Every row belongs to one group in each of 4 separate groupings. Each group adds its own fixed numbers to the row, and there is some noise. The rows also spread widely along 15 directions, which tell nothing about the answers.
Known rows, each followed by its group in each grouping:
[ -7 -45   0  -8 -10   0 -12  -1 -28   4  -9 -21 -18  19  38  -6  -6  -9
  -3  -1  19   1  23   2  33  -9 -15 -15 -26  29 -12  17   8 -19  29  17
  16   7 -17   2  23  24 -21 -15   2]
Z246 (5) fogan J
[  0  31   1  -6 -28 -15 -23  -9 -11  23  -9  10  21  15  12  14 -11  11
  11  29  -9  22 -30  15 -28 -27   6  -2   7 -14 -13 -32   6  22 -35 -19
   4  12  13  20  24   2 -33 -11 -40]
Z177 (1) bulik B
[ 21 -16  14 -10  20  31  20 -23   7  -6   9   1  -3   0  19  80 -10  12
  -7  -7  16   1  -6 -29  33 -27  57  15   6   8 -12 -20 -18 -24 -13  56
 -15 -10   0  15  -4   2   5 -10  21]
Z446 (1) mugag P
[ 40  16  17   2  14  15  27 -14  20 -10  21  19  16   3 -13  56  -6  15
 -11 -11 -10 -11 -14   8  -8   8  37  -1  -3  -4 -10  -1   1  -2  -9  21
   3  -9 -12   1  29  -1  14   8   1]
Z246 (5) mugag W
[ 30  16  -5 -12   5   1  -3 -14 -16  -2  26   7  24  16  15  12   5 -22
   8  -3 -29 -28  -2   8  15  14  35  -2  22  -7 -16   0   0  21   4  -3
  20  19 -14   6  33  -8 -22  17  -7]
Z693 (3) fogan B
[ -2 -11 -15   9  -1   8  18 -17 -19  10   4  -3 -15  23  14  19 -12  -9
  27   3   3  15  20   1   0 -20 -18 -16 -15  -3  -4  -7 -11  -7   8  -8
  23   8   5   1  22  -3   5 -12 -24]
Z446 (0) bulik D
[ 15 -20 -14 -12   4 -14 -13  -5 -37  10 -15 -32   5 -15  27 -25  -5   1
  -6   3  19   9 -34 -10  19  -6  25  49  13  -9 -12  14  -7  -9 -28  20
  -8  23  23  -7   1 -20  -9  -3  12]
Z693 (2) mugag D
[ 13 -22 -21  20 -12 -25 -25  14  -1   4  -5 -25 -10  -5  -8 -35  -1 -14
 -12 -13  -3  -1  -8  25  26  -9   1  17 -14   0  -6  31  35   9  17  -5
  11  14  18  -5  -3  -8 -17   8 -11]
Z177 (4) mugag W
[-21  18 -32   1   8  -8   0  -2  48 -45  -7  14 -23  -4 -21  15  -9 -15
 -11  20  -5  34  21  -3 -22  10  13 -28  13  13  43  11  -4   8  52  -9
 -10  -9   7   6 -28  14 -18   3  17]
Z177 (3) mugag P
[-10 -36  -9  -3   2  15   6 -16 -17  -5   4 -35 -26  -7  21  35 -14   9
   1 -25  14  -4   7  -9  -2 -24  32  15  -5  -2 -14 -28 -22 -17  -8  24
 -14   1  23  22 -21   5  21 -18  13]
Z246 (4) fogan J
[  4   2 -35   9   9  20  29 -19   1 -16  44 -21  -5   3 -11   5   1 -23
  28 -35 -34 -20  13  -6 -34 -17   5  -7  -6 -37  15  13 -24  12  -1 -28
  13  16  21  24 -14 -26  50  23 -10]
Z177 (2) bulik B
[  6 -17 -10 -14 -33   7 -10   2 -67  22 -37 -35 -24 -17  30 -14  -3  16
   9   8  -6  36  -7   8  23 -14 -27  -1  -3  20 -13  -3 -40 -16 -13  17
  -8  14  10  -2  20  -5  -2  -6 -25]
Z177 (0) fogan D
[-31  -5   3  11   4  14  -9  11   7 -17  15 -18 -23  -4  23  26 -17  12
   3  37  19 -20   6 -45 -29   4   9 -14  19  25  45 -54 -38 -20 -17 -25
 -10   6  24  46 -30  -9   1  -4   2]
Z246 (1) mugag D
[ 20  -2  23  19 -33 -13   8   4  16  14  13  -4  -8 -11  -1  18 -11  12
  -8   8  14 -23 -35  18  -4   2 -24  13   8   6   2 -10   4  -8 -42   6
   0   2  -5  21  11   5  21   5 -14]
Z246 (2) fogan J
[ 30  11 -12   1  -5 -26  -1 -12  -9   0 -14 -25 -10  -6  15 -10  -1  15
   1  24   8  -6 -34  -4   6  14 -11  42  21   0  18 -25 -24   1 -52   9
  -1   7  23 -17   2 -41  17 -14  -6]
Z693 (5) mugag D
[-10   5   6  -9  19  27  -8  -4  12 -26  23 -13   9  23  23  35  -1  11
  -7  17   9 -25   3 -46 -25  -8  29 -15  -3  19  29 -31 -21  -5 -20  -9
  -3  -1   8  28   2 -11  -1  -4   3]
Z246 (0) fogan P
[  4   6 -12  35  13  31  34   8  15 -11  28  18 -10   8 -23  43 -18  -6
  24 -13 -15  -3  24 -13 -39  -6   7 -14 -16  -8   7 -14  -7   2   2 -22
  13  -2  18  21   4 -19  35  11 -19]
Z177 (2) fogan W
[ 17  14   0   6  -1  35   4  10   3 -21 -21   0  -3  -9  -6  29  -2  25
 -11  11  -7  28   2 -23 -22  -8  17 -16  -2  22  16   2 -29  -6   5   8
 -10   3  14   0  16 -19  -2  16 -17]
Z177 (1) fogan J
[  2 -36 -19  -8   7   1   7 -20   0 -20  18 -37 -25  13  30   0   6 -22
 -10  -2  14 -36  24 -11  33  16 -11 -22   8  20  27  25 -33 -16  33  16
  18  10 -11   0  -6   4   3  -1  25]
Z446 (2) fogan B
[ 16 -25   2   9  -8   4  12 -12  26 -24  25 -33 -34  -7   9  22   5  -2
 -19   1  -2 -43   7  -7  31   7 -15 -23  19  28  41   2 -38 -19  14  10
   9   9  -6  24 -15  -4  20  16  13]
Z246 (3) bulik B
[ 28   8  -2  19   5  -2  37 -11   1   6  13  20 -13  -8 -14  48 -23  -1
  27 -13  -6   3  -4  12   2  -1  21  33   6 -17 -20 -37   6  -4 -24  12
   4  -3  11   5   4 -12  32  -7  -7]
Z246 (5) mugag D
[ 29  34 -11 -32 -24  -3   4 -33 -10  -2 -16   0  -7  -5   6  27   0  18
   9  23 -18  32 -18   8  27 -24  -5   8  24  -2  10 -19 -26   7 -34  33
   0  13   0   7   9 -19  12 -11 -22]
Z246 (5) bulik W
[-32  19 -10 -30 -26   8   5  -8  -3 -17 -17   8 -28 -21 -13  28 -10   1
  17   1 -24  41  13  20 -23 -10 -10 -23  -1   5   9 -13 -13   4  21  15
 -39 -17  -9  23 -15  33  13  -5  -5]
Z246 (1) fogan B
[ 22  10 -15  21  16  34  35  12  19 -17 -21  34   5 -12 -37  28 -16   7
  13  -2   5  53  12 -32 -14 -25  15  14 -10  -3   7  32  12   2  17  11
   2  10  21 -14  16 -34   8  22 -20]
Z446 (2) fogan B
[-24   3   4 -15 -18 -12 -17 -15  28 -17 -15 -12 -26   4  10  46 -10  21
 -21  27  20   3 -14   3 -15  -2   1  -9   8  25  26 -48 -21  -4  -7  20
 -23 -18   8  19 -17  21  -7 -34   7]
Z246 (2) fogan B
[-15  13 -12  -9  24  16  -1 -14  30 -26   5   1  17  -2   5  43 -16  16
 -18  24  30  13 -24 -52 -42 -18  58  15  27 -16  23 -17 -19   2 -30   6
 -20   6  32  29 -23 -17  -5  -8  20]
Z693 (3) fogan W
[-12  19  18 -38  -4  11   9  27 -27  -3   6  36 -17   1  12  21  -9 -30
  21  18 -18  -8  33  12  23  29 -22 -22 -23  37  -4 -11   9  -6  14  23
 -21 -25 -55  19  11  40   3 -11  15]
Z177 (2) fogan W
[-30  27 -14 -16 -11 -26 -25  14   1 -12   8  15 -14  -8  -7  -9  -9 -28
  14  17 -22   1   6  25 -10  24   9   1  12   4   7 -19  26  28  19 -14
 -17  -3  -6  25 -20  20 -21  -1   2]
Z693 (2) fogan W
[  6  30  -8  -9 -19  -9 -11 -14  10 -11   3   6   0 -14 -10  21  -5   6
  -3   7 -22  20 -22  23 -13   2  26   0  33  -5   3 -12  -4  16  -1   0
  -8   6   7  18   0   8 -17  13 -10]
Z246 (2) fogan P
[ 45  22  11 -27  32  12   4   6   2 -34   0  19  21  16  13   8  11  -6
 -21  27   1 -14  14 -24  28  34  34  -4   3  38  17  18  -2  -7  15  22
  13  10 -32 -24  38 -10 -24  10  21]
Z246 (0) mugag J
[-24  -8 -25  21  16  13  27  12  -6  -8  18  14 -27  -9  -8  19 -29 -19
  33  -2  -8  18  40 -14 -29  -6  14 -11  -2 -15   0 -14  -8  -6  19 -29
   4   9  22  32 -26   3  13   7   2]
Z177 (1) bulik W
[ 16   2   1 -12  12   8  21 -22  -7  -3  -8  22  10  15  30  45 -15   6
  -3  31  21  21  -1 -20   6   5  23 -10  26   9  -9  -9 -29 -14 -10  22
  12   4 -10  -3  32   7 -24 -14  12]
Z693 (3) fogan P
[ 15 -23  28  -3  17   3  -2  18 -14  -1   7   2   8  16  23   7  -4   1
 -22  -1  15 -27   4   8   5  37  10 -11 -25  34 -18   9  10 -20  12   8
   3 -14 -27 -14  43  28 -25   2  19]
Z246 (2) fogan P
[ 13  17  -1 -26  -5 -13  11 -12  -1  -5  21  11   0  12  11  -1  -1 -32
  15  13   0 -21  -4  10  29   9 -18   4   2   1  15  12  13  -1 -11  16
   9  -1 -33   8  12  10  18  -9  12]
Z246 (2) mugag D
[ 25  40  16  -8 -25 -10 -14  13  23 -15  -7  12 -18  -5  -7  19   5  -3
   0  38 -12 -21 -12   5  45  12 -28   8  15  43  40 -27   9  10 -21  24
 -10 -11 -19   3   0 -20   4  -3 -18]
Z446 (4) fogan D
[-13  12 -18  -4  20  15   5  12  11 -31   0  19 -18 -14 -21  23  -9 -13
  10  -3 -20  21  24  -9 -11   4  34   5  -5   8   9  -9   9   8  32   6
 -25  -7   7  11 -20  -5   4   6   7]
Z693 (3) mugag W
[  4   3  -9   7   0  24 -18   5  11 -15   5  -2   6  -6   0  14   1  -7
  -5  13  -6  17   4 -28  27 -26  34 -16  17  21  27  26   6   4  39  -2
  11  28  10  25   1 -15 -38  32 -19]
Z446 (0) mugag D

New rows. What belongs after each?
[ 17  24  14 -10  10  17   0   8   0  -6  18  -6  24   1   0  17   1   9
   0  -2  -6 -21 -33 -20 -26 -13  17  25 -20 -10  10  -7   3   5 -52   1
 -18  -6   8  15   7 -25  24   8  -7]
Z177 (5) bulik D
[  4 -32  22  12 -15  14 -38  18  18 -10  -2 -40 -16 -13  -1  23   5  17
 -37 -17  10 -18 -28  -6  36 -30  26  15 -19  39  12   3  23 -10   7  27
 -20  -4  18  22 -10  -2 -12   8  -5]
Z246 (0) fogan D
[-13 -28 -10  41  -7   4  13   1  18   0 -12  -4 -32  -5 -11  34 -24   9
   2  -2  22  28  -3  -2 -15 -20  -3   5  -9   6   3 -10   2 -12  12   1
   0  -4  35  10  -6  -2   6 -10 -14]
Z693 (2) fogan D
[ -3 -11   6  11 -42  -9 -37  31 -35  31  -9 -18   2 -20   8 -48  -7  10
   2  15  -5  11 -25  13   4 -13 -27   5  -5  12  -6  20  22   1 -12 -22
   1  29   7  24  19  -2 -24  27 -44]
Z246 (2) mugag W
[  3   5  -6  -5 -12  16   5  -5  -8  -5  -2  -3 -20  -5   7  21  -3   3
  14  16 -17  10  16  -6  11  -6 -15 -23  10  23  21  -8 -32  -3  15   3
   2  15  -2  16   5  -9  -3  12 -23]
Z446 (2) bulik B
[ 17  -2   6 -12 -32  -2  15   8 -35  11 -19   1 -29 -30   9   3  -9   3
  16  17 -10  17   6  11  38   8 -33   1  20  28  -3  -9 -24 -15  -9  23
  -6  13 -17  11  11   4   8   8 -13]
Z246 (0) fogan B
[ -8  -7   6  16 -24   9 -15  42  -7  -4 -15 -15 -35 -21  -1  -3  -5   6
   5  12  -2   3   8 -13   6  -9 -25   9 -16  43  19 -23   0  -8  -9  -2
 -21   1  14  22 -15 -14  10   7 -22]
Z177 (0) fogan J
[ -7 -11 -14  -5  -8 -19 -26   2 -37  13   4  -9 -16  15  18 -12  -8 -18
  19  -1 -13  -5  14  30  18   3   9   6 -12   5 -25 -27  19   9  15  -6
  12  11   2   7  11  11 -22 -17 -12]
Z246 (2) mugag W
[-21  -4  -5   6 -33 -13  -7 -15   9  14   4   4 -28  -9 -12  48 -17 -14
  21 -16 -24  20  -2  41  11 -43  11   4  -2  -8 -22 -33  26  17  14   7
 -14  -5  12  42 -21  26  -5 -12 -26]
Z693 (4) bulik B
[  6  23   6   4  10   4 -24  15  48 -23  17  -1  32   4 -15  -5   4  -6
 -21  14  16 -21 -37 -31 -11 -19  24  20  -5  -1  41  33  44  17 -16  -7
  -8   5  10  16  -8 -26 -11  19  -5]
Z446 (4) mugag D
[ 17  42 -12 -18 -19 -21 -13 -16  -8   1 -16  -4  -6  10  -2   6   6  11
  16  10 -19   9 -22  35 -19   3  -8  27  -8  -6  -2 -42  -1  25 -34  15
 -16 -10   5 -22  15 -17  15 -25 -29]
Z446 (2) mugag J
[ 32 -16  13  25  -6   2 -25  19  17  -2  -6 -26  -4 -14 -11  16   4  21
 -24 -16   4 -16 -34  -2  28 -20  28  44  -9  20  -4  -7  27   4 -21  23
 -14  -3  29  -2  -2 -31  -8  13 -18]
Z446 (4) fogan P
[-16   7 -13   1  -8 -35 -28  21  13 -17 -20   2  -6 -16  -6 -33 -15   4
 -18  35  16  22  -7   5 -17  27   0   1  21  11  24  13  19   8  15 -21
  -3  11  11   1  -8   8 -42   5   6]
Z246 (5) fogan W
[ -6  -7   2  -1  -6   5 -23   2   2  -3 -19 -19  -8   7   0  20  -8  27
 -12   0  11  14 -14   0 -14 -29  14  15 -31  12  -3 -28  12   0 -17  14
 -19 -10  26   3   1  -7  -1 -25 -17]
Z246 (4) mugag W
[ 38  47 -18 -24  -7 -25  -1 -23  21 -29  -5   1 -12 -16 -11  10  12   0
  -8  21 -26   5 -20  22  26  23  11  16  44   6  32  -7 -22  18  -7  26
  -7   4  -4 -15  -9 -19  -2  10   4]
Z446 (2) bulik P
[  6  -7  -2   4  -1  24   5 -29  22  -6  -6  -2  -4  -7   9  72 -17  18
 -12  16  24  37 -26 -37  26 -59  50  14  28   2  12 -10 -19 -13 -10  35
   0  20  35  37 -14 -15 -12  -6  -3]
Z693 (2) bulik D
[ 16   1   8  27  -8 -12   5  41  13  -9  -8  -3 -25 -38 -16   3 -13  10
  -9  18   5 -12 -10 -11  -5  27  -7  24  20  28  22 -24 -12  -8 -24  -7
 -19   2  18  10 -21 -21   8  19   0]
Z177 (0) fogan B
[-12   4 -22  17  14  -9 -11 -12  26 -15  27   2  -5  39  -3  21  -9 -21
  24  -9  -5 -14  12  -4 -16 -25  29  15 -20 -17   2 -42  38  22  -2 -24
  16  -4  27  14  -9 -13   1 -20 -13]
Z246 (1) mugag P
[ 14  20  -4  12 -13 -26   3  24 -21  17 -16  14  -7 -36 -14 -17 -20   8
  17  20  -8  23 -26  16 -16  15  -4  46  20 -10 -14 -23   6   9 -44 -11
 -16  15  23   4  -2 -22   4  11 -19]
Z693 (2) bulik W
[-24  -8 -13  -6 -12  -1   7 -12  -9   3 -17   5 -30  -2  10  28 -19   1
  14  16   7  38  11   8  -3 -12 -10 -11  -4  10  -1 -17 -14  -9  14  15
 -11  -5   5  15  -6  19   0 -24  -6]
Z693 (2) mugag W
[-12  -7  -1   0  -3  21 -24  10 -30  11  12  -5  19  35  33  -5  -4 -10
  15  10  -4  -2   9 -21 -13 -25   5 -27 -25   9  -9   3  10   5   0 -30
  20  12   1  22  33   2 -33   4 -29]
Z177 (1) fogan P
[ 17  11   3  38  15  -9 -24  37  37 -16   5  11   7   5 -23   3  -7  -7
  -6  10  12 -22 -13 -18   5   2  33  40  -3  10  16 -15  55  18  -6 -13
   3   2  28  -3  -4 -35 -24  12 -12]
Z446 (1) fogan D
[ 18  18   9  -2  -9  11  13 -10  21 -11  36   6 -17  -1 -10  53   1  -8
   9  -7 -29 -29   2  11  24  -7  12  -6   4  10  13 -29  -1   5  -7  18
  -2  -5 -14  34  -5  -1  31   4  -9]
Z246 (0) mugag W
[ 29   6  42  -4  -3  19  18   9  15   2   2  35  12   2  -9  62 -10   8
  -8  -2   4  -7 -13   4  16  -8  15   5 -20  19 -20  -5  27  -9 -14  39
 -13 -21 -29   7  34  19   3   0  -2]
Z246 (1) fogan B
[ 22  30 -24 -32  11   1   6 -24 -38 -11   6   5   6   3  16   3   5 -17
  28   2 -44  13   7   8  10   8  35   6  25 -15 -14 -14 -23  17  -4   3
   3  17  -3  -3  15 -14  -9   9  -2]
Z693 (1) bulik P
[-12 -27   4  23 -27  -2  17 -11  21  22  20  11  -9   4   5  40 -25 -17
  11   2  26   3  -2   5  14 -35 -16 -15   9  -9  -9  14  19  -8  10   5
  15   7  -8  40   2  30  -5   1 -12]
Z446 (3) fogan B
[-10   0 -23  11  -3 -27   2   1  49 -41 -15 -26 -23 -24 -18 -21  -5  14
 -35  20  33  10 -18  -5 -45  26 -13   7  21   2  55  23 -18  -6   0  -5
 -16   1  25  -9 -31  -4  14   4  26]
Z246 (2) fogan J
[-12  -2  -9 -34 -15 -16 -33   1  -6 -15 -18 -28  -1 -15   5 -36   7  -7
 -23   5   4  15 -24  14  15  -9  -4   8  -6   6  18  43  17   3  14  17
 -24   4  -7   1  -7  17 -17   4  13]
Z246 (3) bulik D
[ 16  -5   8  -6  -4  19  -8   8 -29   7   8 -16  -3 -30  -2  20   1   8
   3 -33 -26  -1 -14  15   5 -11  47  25  -4   0 -29  -3  -2   2   0  21
 -26  10   8  16  -1  -2   2  27  -9]
Z446 (2) bulik J
[ 25   6  26 -11  -4   9  23 -11   7  -5  16   0   0 -11  -8  39   3  15
 -11 -23 -19 -12 -25  31 -11   7   8  -1 -14  -1 -14   1  -7  -9 -20  25
 -25 -25 -20   4  18  23  29  11   7]
Z246 (1) bulik P
[  1   3  -5  -2 -15   0  17 -31 -25  25  21   2 -14  27  20  42 -11 -15
  41  -9 -12  -5   9  31   5 -17 -13 -11 -15 -11 -25 -38  -5   3 -10   5
  13  -7 -12  11  26  16  20 -28 -25]
Z446 (0) mugag D
[-19 -15   4  15  -4   1 -23  16   4  -3   0  -2   1  21  17  -2 -10  -2
 -13  27  13  -3  10  -5 -13   6  -6 -38  -9  30  10   7  11  -1  28 -26
  16   7   2  15  22  12 -45   0 -15]
Z693 (4) fogan W
[ 15   7   1 -22 -11 -11  -9  -7  -3  -4  -7 -17 -15  -9   5  17  -1   5
   4   4   1  -9 -24  -4  29 -25   5  53  -3   6   6 -38   2   3 -49  37
 -23   0  12  10 -19 -23  25 -21   0]
Z246 (2) bulik B
[ 10  -4  11  11  -3 -12   3  22   0   6 -11  21  -1 -23  -5  -1 -18  -8
  -5  18  17  19 -11   6  18  14   9   9  14  11  -5  27  24 -11  16  11
  -7   6 -10  -1   8  17 -29  17   6]
Z446 (1) mugag D
[-11  -4   5 -20   6 -16 -14  29  23 -33 -19 -16 -25 -33 -22  -2  -2   4
 -20 -12  10  -9 -15  -1   0  12  10  53 -25  18  17  -8  31   0 -12  35
 -60 -31   7  -3 -42   0  23 -11  32]
Z246 (5) fogan B
[  5 -19   7 -27   5  -2 -17 -13  -1 -10  10 -23  -4 -10  22  18   7  -7
 -27 -10   4 -13 -16  10  42  -1  38   6   8  15  -2  21  -2  -8  18  39
 -16  -1 -14  12 -10  26 -26   6  30]
Z446 (2) bulik P
[  7   5  25 -23 -30   9 -35   4 -15  13  -6  -3   4  -8  20  24   2   7
 -13  19 -15   8 -23   7  47 -31  14  -8   5  32  -6  -1  11   4  -4  25
 -10  12 -13  37  12  11 -38   7 -23]
Z693 (4) bulik W
[-13 -25   9   3  -3   9 -21  30 -14 -17  -5 -39 -43 -20   1  -1   2  17
 -13 -10 -12 -17  12   4   1  10  -5   1 -30  43  13 -28 -12 -14   8   3
 -31 -11  13  12 -18  -1  12   3  -3]
Z246 (0) bulik W
